The same things were measured in two ways. Each way mixes the same 8 hidden numbers, adds some noise and spreads widely along 5 directions of its own, which tell nothing about the thing.
In the rows, zero is written as 100.
Some things both ways: the first way, then the second way.
81,101,85,90,90,108,100,100,94,127,95,94,87,100,93,96,124,90,79,114,101
98,108,108,85,108,111,122,123,88,89,93,90,94,91,94,94,125,106,92,95

104,102,102,99,106,95,99,104,104,96,109,105,98,99,94,104,85,108,113,110,82
103,105,73,116,90,89,106,97,97,86,81,83,95,113,79,81,113,81,94,129

91,104,104,116,68,134,89,90,65,86,116,101,95,107,110,86,98,91,98,95,99
92,125,109,115,123,108,109,117,105,87,101,80,91,121,84,92,127,81,95,100

112,108,100,85,112,90,99,99,116,91,130,104,108,96,79,108,117,91,108,96,102
69,123,111,126,95,105,82,89,91,95,106,86,106,120,59,97,127,64,119,111

115,103,107,94,121,91,90,101,132,94,109,102,99,92,87,95,125,100,99,102,119
71,102,106,102,92,105,98,106,108,107,92,87,91,108,82,109,112,97,111,118

88,94,107,98,109,85,119,116,119,119,100,105,101,106,107,112,76,104,103,126,80
95,88,84,94,96,107,121,115,105,86,94,83,85,92,94,87,111,104,87,123

100,112,94,104,102,122,91,89,85,92,78,119,86,87,115,102,84,105,105,111,97
100,103,79,100,95,104,125,101,92,97,89,104,87,104,101,82,109,104,89,114

103,113,84,82,112,95,91,91,106,86,104,114,98,97,92,102,102,100,89,109,104
104,132,103,97,111,91,103,118,74,101,99,123,114,112,93,108,111,93,95,97

108,108,94,100,105,115,86,89,93,91,81,111,89,90,111,94,80,109,109,106,97
71,114,119,86,106,107,116,123,114,95,101,97,90,102,98,111,122,98,92,98

88,85,110,108,93,86,113,116,103,110,82,95,98,111,122,101,73,109,89,104,96
84,95,120,101,99,115,97,111,100,102,111,97,92,105,93,95,113,90,102,109

109,116,87,73,97,89,101,88,103,104,94,101,116,107,101,99,80,87,112,111,100
100,109,102,115,115,124,118,103,86,99,84,105,83,117,100,80,110,99,102,107

91,87,110,113,93,119,101,97,84,97,105,103,99,115,124,89,86,104,101,88,98
79,106,112,96,98,105,110,112,109,105,100,99,95,96,106,99,107,104,93,99

110,92,100,90,125,80,104,91,117,122,68,92,98,97,90,87,92,120,90,109,106
93,117,88,90,102,78,95,126,116,110,95,81,94,111,78,121,109,89,93,117

107,112,91,85,90,108,89,85,97,101,90,113,101,93,112,89,85,91,110,112,103
76,91,99,100,111,132,130,107,108,91,90,88,67,114,92,86,129,106,108,119

101,108,92,86,115,89,110,101,107,117,70,98,105,110,113,105,52,109,117,128,83
118,125,103,120,119,117,115,122,76,89,75,95,87,111,92,83,106,88,87,103

88,88,117,128,97,111,101,115,113,76,119,104,92,111,110,99,116,91,74,84,119
77,96,116,97,107,121,109,108,106,107,103,91,79,109,92,95,119,97,107,105

92,97,102,102,99,90,106,121,115,105,109,91,91,98,91,110,121,91,89,100,103
73,93,101,72,89,92,93,120,130,95,105,65,85,85,73,110,123,84,91,106

103,107,104,97,114,90,101,104,109,83,125,109,103,102,92,111,110,98,99,99,107
75,93,109,96,85,96,99,90,100,112,118,117,116,100,111,100,104,108,107,108

99,99,101,91,112,82,114,108,133,109,112,100,105,106,82,106,103,94,90,109,99
102,134,89,94,106,77,89,137,106,103,97,91,109,97,86,121,94,82,81,103

108,103,90,72,118,82,108,95,127,115,116,105,113,101,72,102,96,95,109,110,88
108,131,69,90,116,85,124,135,113,80,63,78,82,111,80,107,117,90,77,116

88,91,101,104,92,102,105,109,103,104,120,93,94,104,85,101,138,86,77,84,111
77,91,117,89,84,102,108,90,97,108,106,115,109,87,116,92,108,116,105,95

89,74,113,104,82,96,99,117,98,104,125,86,106,118,106,86,100,106,105,84,86
95,92,97,96,82,87,100,105,115,94,73,82,97,94,95,94,102,94,91,116

99,109,113,102,103,95,99,119,108,60,153,112,107,106,103,124,121,85,105,96,110
92,115,107,108,84,85,78,105,80,107,113,117,124,95,94,105,93,86,97,106

89,77,105,106,133,91,114,108,134,106,98,116,97,111,100,97,67,125,87,109,80
112,121,76,122,106,105,116,102,72,89,72,100,88,124,75,81,115,85,99,123

Other things, the second way, with their names:
j351: 93,132,118,114,112,107,106,111,74,101,98,132,113,114,108,106,104,98,99,97
j79: 91,106,85,113,98,107,101,83,96,112,89,108,93,115,96,79,102,96,106,110
j781: 85,87,88,95,92,117,112,88,111,105,80,88,75,99,93,78,113,102,106,110
j467: 95,100,87,97,107,97,110,128,136,104,93,70,77,101,101,97,98,96,77,113
j409: 95,105,102,85,106,103,116,110,95,110,99,115,86,116,102,97,119,99,95,101
j642: 87,104,108,98,93,101,104,108,96,101,100,91,97,98,91,100,114,96,99,107
j127: 92,86,101,83,97,118,134,113,108,81,68,78,69,97,94,86,127,107,93,114
j24: 82,97,89,91,85,78,91,100,124,115,108,88,100,100,94,105,104,93,96,111
j6: 94,113,80,96,96,69,98,118,126,109,98,87,104,106,97,112,97,95,83,115
j433: 85,95,108,99,88,90,113,101,99,96,107,112,112,103,109,100,112,107,95,113
j395: 104,126,109,120,113,111,116,93,82,109,89,114,101,119,111,79,108,102,96,88
j839: 103,118,102,94,102,82,84,116,102,106,92,85,107,97,83,106,104,85,94,99
j50: 100,112,107,117,108,113,121,98,81,101,85,116,99,116,110,84,107,109,102,105
j671: 95,116,114,83,113,100,122,134,95,101,101,128,107,99,124,116,99,114,84,97
j903: 82,107,110,83,92,97,99,119,103,96,89,88,99,87,80,111,115,93,97,104
j810: 93,117,102,104,100,84,95,120,107,100,97,100,113,104,101,111,97,93,87,109
j432: 95,111,95,110,98,100,112,86,93,101,85,103,97,115,97,79,116,94,99,102
j271: 74,100,103,101,104,116,110,110,110,105,113,98,90,102,100,97,108,102,101,107
j708: 76,96,105,99,92,111,112,99,102,103,108,95,91,100,95,92,118,100,103,109
j573: 98,115,89,104,97,82,111,106,96,99,103,105,110,109,104,96,108,97,87,110
j459: 92,106,106,99,102,110,120,103,92,89,82,94,91,107,92,88,125,99,100,103
j627: 91,90,102,88,77,93,94,83,95,116,111,107,102,94,99,81,112,93,97,97
j611: 94,96,90,92,101,95,110,111,125,98,91,80,84,107,96,92,113,95,90,112
j901: 73,101,117,94,102,116,93,99,95,103,105,92,95,107,73,98,129,86,122,100
j179: 79,94,105,89,100,112,129,107,110,88,76,89,82,106,95,95,131,109,103,110
j235: 89,88,67,89,85,70,104,102,134,114,110,88,102,93,112,97,89,108,82,120
j28: 103,120,79,93,99,71,101,129,118,87,80,74,103,98,81,112,106,87,80,115
j485: 81,112,93,96,107,95,123,118,122,105,107,110,99,101,126,105,96,114,80,104
j904: 88,114,103,90,96,93,115,104,94,106,100,120,108,99,112,101,106,110,93,96
j42: 74,99,100,105,87,109,111,91,93,99,98,110,106,92,105,87,106,108,105,108
j171: 74,104,115,94,89,96,89,92,99,122,120,110,113,92,102,102,103,102,107,92
j295: 89,114,113,106,106,110,106,112,89,97,97,97,95,108,88,98,116,92,101,103
j819: 88,111,86,87,91,70,89,115,123,100,93,79,101,105,77,116,111,81,90,117
j191: 79,86,93,100,86,109,114,84,101,101,102,94,88,100,98,80,118,104,104,113

Some of these things the first way, each followed by its name:
102,105,79,88,119,91,87,102,137,103,81,102,84,92,76,92,107,104,80,117,105
j901
101,114,110,122,107,120,83,106,101,48,138,109,94,113,102,107,99,95,105,95,108
j611
109,102,98,93,120,81,108,100,129,105,86,109,96,86,85,109,91,104,94,109,99
j351
101,103,103,92,91,87,104,101,82,104,115,98,102,93,91,110,119,99,100,98,99
j433
101,118,94,100,99,130,73,88,79,71,106,115,91,101,120,92,100,100,112,109,109
j295
116,121,94,102,120,102,94,93,121,97,56,112,84,75,99,105,76,105,107,129,104
j271
83,81,110,108,112,101,112,109,116,93,137,104,109,132,101,97,109,95,77,78,107
j171
115,120,108,110,114,100,90,106,114,64,127,101,93,89,75,118,140,84,96,90,129
j24
95,100,86,86,71,109,89,80,55,92,82,106,101,107,130,87,85,99,90,85,108
j409
100,93,92,76,96,90,111,96,112,132,100,105,109,97,94,94,90,96,108,108,81
j42
92,89,102,122,118,119,110,90,99,102,83,100,90,117,101,93,71,112,84,89,97
j395
104,104,83,92,129,101,92,93,116,117,64,99,82,91,86,94,80,123,98,124,86
j459
113,122,112,127,88,124,84,100,88,73,82,98,82,84,111,105,93,90,113,109,117
j467
117,128,89,74,112,88,102,85,86,102,102,104,110,91,84,119,94,96,123,114,97
j573
100,94,95,92,123,102,92,97,113,107,96,104,99,110,96,85,66,126,115,120,74
j28
83,84,116,113,99,110,106,113,95,93,134,102,100,120,111,99,123,97,86,87,110
j642
114,124,103,101,74,109,90,88,71,95,95,93,94,77,90,107,119,82,111,102,115
j235
